Every row belongs to one group in each of 2 separate groupings. Each group adds its own fixed numbers to the row, and there is some noise. The rows also spread widely along 7 directions, which tell nothing about the answers.
Some rows, each with its group in each grouping after it:
[-4.11 -0.93 -1.32 -3.97  4.64  4.11  0.60 -2.91 -0.91 -2.91  0.79 -0.76
  0.46  0.43 -0.63 -0.18  1.69 -0.44 -0.65] => V z_744
[ 3.03 -0.82  0.54  1.00 -3.17 -0.77 -1.63  4.70  2.17  1.01  1.37  0.23
 -1.40 -0.12  2.36 -0.53 -1.93  0.49 -1.95] => T z_52
[ 2.10  2.27 -1.26 -0.30  0.63 -0.56 -0.45  2.66  3.70  5.08  4.52 -0.20
  0.49  1.14  0.30 -0.65  3.03 -4.05 -4.73] => G z_52
[ 3.23 -0.47  0.07 -1.09 -2.62 -3.50  1.34  5.43  3.99 -2.90  2.43 -0.52
  3.36  2.08  0.93  1.15 -2.07 -0.01  0.88] => H z_744
[-2.63 -3.16  0.55  1.64  1.24  7.62 -2.36 -2.76 -5.74 -3.73 -5.54  0.12
 -1.86 -3.73  2.73  0.20 -3.09  5.19 -3.94] => T z_920
[-2.44 -2.81  1.30 -5.31  3.64  4.53 -0.55  0.19 -1.07 -4.05 -2.08  1.18
 -2.95 -0.38  0.86 -0.36 -1.35  4.15  3.24] => H z_920
[-0.51 -2.47 -2.24  1.52  1.72  3.61 -0.44  1.87 -1.64  0.29 -2.93  0.61
 -0.42 -3.63  1.88  2.54 -3.12  0.35 -4.51] => Z z_920
[-0.55  0.49 -0.02 -1.80  3.33  3.77 -0.84 -0.02 -1.32  0.95  0.35  1.58
 -0.79  0.20  1.78 -0.10  1.50  0.83 -3.23] => J z_52
[ 5.20 -1.76  3.75  2.45 -5.14 -1.41 -5.45  6.03  0.32 -0.78 -2.96 -1.01
 -2.42  1.01  5.16  2.31 -0.32  4.98  1.66] => J z_52
[-0.10 -4.95 -1.22 -1.25 -0.11 -0.28  0.76  3.69  1.78 -2.48 -0.23 -0.37
 -2.06 -2.68 -1.19 -1.00 -6.80 -1.60 -0.55] => Z z_920
[-1.39 -1.90 -1.75 -1.48 -0.45  0.29  0.58  0.38  3.27 -1.00  0.95 -3.04
 -0.62  0.77  1.02  0.56  0.48 -3.51 -0.60] => V z_744
[-0.55 -2.71  0.23 -1.94 -1.80  1.73 -1.59 -0.11  1.15 -1.38 -0.62 -1.32
 -2.81  0.29  0.81  0.44  1.71 -1.05  0.45] => G z_52
[ 1.20  0.22 -1.25 -2.42  1.32  2.66 -0.23  4.21  0.26 -0.42  1.30  3.06
  2.06 -0.26  1.11  2.92 -0.52  1.78 -1.21] => H z_52
[ 0.53 -1.63 -4.98 -0.70  0.97  1.39  0.57  2.16  2.32  3.10  0.69  0.81
 -1.26 -1.34  0.85  2.99  0.35 -4.34 -2.77] => Z z_52
[ 1.85 -5.27  0.65 -1.39  0.02  1.81 -2.95  1.76  0.70 -1.62 -3.00 -1.08
 -3.03 -1.85  0.35  0.13 -0.93  1.30  0.58] => Z z_744
[-1.63  1.33 -1.04 -1.46  1.50 -0.79  2.90  0.26  2.70  0.72  2.49 -1.09
  0.10  2.38  1.06 -0.11 -0.95 -2.91 -0.89] => J z_920
[-3.47  2.08 -0.93 -1.07  3.53  2.03  2.33 -1.48 -0.89 -1.97  3.28 -1.77
  2.63  0.70 -0.02 -1.79 -0.56 -1.00 -2.86] => V z_920
[-0.89  0.69 -1.42  0.45  0.68  3.34  0.44 -0.16 -2.43 -0.74 -1.42  0.58
  1.60  0.03  2.52  3.12  1.58  0.79 -2.85] => J z_52
[ 0.97 -0.30  0.77  1.12  0.09 -0.36  0.18  0.33 -0.44 -2.22  1.67 -3.63
  0.55 -1.11  0.56 -3.80 -2.22 -0.46 -2.41] => Z z_920
[ 1.59 -0.29 -0.72  4.18 -3.18  0.74 -0.43  1.19 -2.20 -2.10 -0.98 -1.40
  2.25 -0.97  3.55  0.59 -0.63  0.83 -4.57] => J z_52
[ 0.53  0.47 -3.17  1.74  1.19  2.27 -1.90  3.01  1.45  4.83 -1.00 -0.58
  1.26  0.40  3.59  4.82  1.95 -2.50 -5.29] => V z_744

New rows, each followed by its group in each grouping:
[-0.34 -2.54 -3.21  0.14  0.48  0.75  0.77  0.73  2.40  1.98 -1.27 -1.96
 -2.46 -1.10  1.70  1.61 -1.18 -4.08 -1.41] => Z z_920
[-1.39  2.37 -3.94 -2.73  2.83 -0.15  4.08  2.18  3.07  1.96  3.49  2.83
  2.44  1.86  0.40  2.96  0.61 -4.01 -2.37] => J z_52
[-0.29  0.25 -1.42  0.12  0.53  2.79 -1.34  0.60 -1.08 -0.16  1.20 -1.20
 -0.18 -0.58  2.20  0.52  1.74 -0.44 -2.34] => V z_52
[-2.37 -6.50 -0.82 -4.63  1.19  3.79 -0.58  1.02  2.21 -1.67 -3.01  2.18
 -4.13 -1.74  0.25  1.26 -3.38  0.34 -0.11] => T z_744
[ 0.95 -2.03 -0.30 -4.89  2.54  0.18 -1.55  4.27  5.99  4.65  2.05  2.00
 -4.97  1.39  1.18  0.25  0.83 -2.67  0.25] => J z_52
[ 1.23  0.36 -0.23  3.55 -2.41  2.14 -0.87 -0.39 -2.65 -2.15  1.39 -2.08
  2.06 -1.47  2.04 -3.39 -0.42  0.75 -5.59] => T z_52
[-1.11 -4.27  0.67 -5.58  2.52  0.13 -0.30  2.26  4.01 -2.26  2.64 -0.65
 -2.16  0.58 -1.52 -2.84 -2.25 -1.85  1.32] => V z_744
[-3.30  0.81 -2.61 -0.12  0.74  1.68  3.11 -4.61  0.29 -0.59 -1.51 -3.54
 -0.81  1.67  2.57  0.70  1.68 -2.40 -1.35] => J z_920
[-2.56 -0.28  0.93 -1.89  1.20  2.55 -0.95 -2.86 -0.85 -2.70 -0.68 -3.86
 -1.94  2.07  2.25 -0.81  2.24  1.15  2.36] => V z_920
[-0.34 -1.88 -0.32  0.91  1.69  3.40 -2.31  1.75  0.49  3.15 -3.80 -0.08
 -3.26 -0.91  3.21  1.89 -1.59  0.41 -4.19] => J z_920
[-0.28 -1.80 -0.75  2.43 -1.37  2.38 -0.82  1.63  0.65  0.92 -2.15 -0.95
 -2.11 -1.72  3.07  0.65 -3.18  0.24 -4.61] => T z_920
[-2.99  1.34 -4.58 -2.47  3.68  4.06  2.96 -2.03  1.51  2.18  3.09  1.50
 -0.38 -0.51  0.61  0.40  1.57 -3.96 -4.32] => T z_52
[ 0.26 -0.96 -2.54 -1.39  0.49  2.10  0.52 -0.76  0.24 -0.65  0.31 -0.46
 -0.80 -0.38  1.03  1.09  1.91 -1.40 -0.14] => Z z_52
[ 1.47 -0.80  0.98 -0.47  3.64  4.12 -2.61  3.65 -0.36  2.97 -0.73  1.28
 -1.61 -2.11  2.17 -1.03 -1.95  2.17 -5.36] => H z_920
[ 0.82  0.33 -0.74  0.19  1.69  3.37 -1.11 -1.80 -2.68 -0.83  0.37 -1.15
 -0.30 -1.30  1.45 -0.95  3.41  0.48 -1.96] => Z z_52
[ 2.24 -2.62 -1.48  0.22 -0.83  0.73 -1.18  0.79  2.11  0.92 -1.24 -2.69
 -0.83 -0.72  1.56  0.46  0.70 -2.06 -1.55] => Z z_744
[ 0.10 -2.54 -0.32 -2.73  0.96  0.19 -1.16  1.87  4.76  2.90 -1.00 -0.62
 -3.68  2.31  1.79  1.37  1.77 -1.92  0.25] => J z_744
[ 0.78  0.24 -2.40  1.14 -1.88 -1.67  0.87  3.72  4.42  3.20  1.27  0.04
  1.36  1.99  2.25  3.66 -0.23 -2.19 -2.36] => T z_744
[ 0.59 -2.88 -1.02 -2.68 -0.42 -1.32 -1.59  5.78  5.78  2.90 -0.04 -0.29
 -2.21  1.92  2.29  3.36  0.22 -2.76  1.49] => V z_744
[-1.85 -1.22 -1.87 -0.34 -0.10  2.96  1.13 -0.35 -1.40 -3.94 -1.79  1.77
  2.90  0.50  2.04  3.95 -1.69  2.39 -1.69] => T z_744
[ 0.86 -1.50  0.10 -2.31  1.77  0.95 -1.05  2.67  3.38  1.71  1.03  0.66
 -0.33  0.00 -1.12  0.37  0.31 -1.88 -2.33] => G z_744
[ 0.37  0.02 -1.48  3.09 -0.99  4.55 -1.68 -1.31 -2.05  0.97 -0.56 -1.82
 -0.48 -2.05  3.37 -1.47  1.14  0.15 -5.68] => T z_52
[-0.05 -2.70 -3.57 -0.85 -0.04  1.81  0.63  1.21  0.95 -0.57 -0.47  0.06
 -1.51 -2.05  0.93  1.57 -0.18 -2.31 -1.10] => Z z_52
[-2.03 -0.58  0.65 -0.05  0.62  3.17 -0.73 -1.27 -2.95 -3.29 -1.87 -0.41
  0.96  0.21  1.40  1.66 -0.71  2.07 -1.87] => G z_920
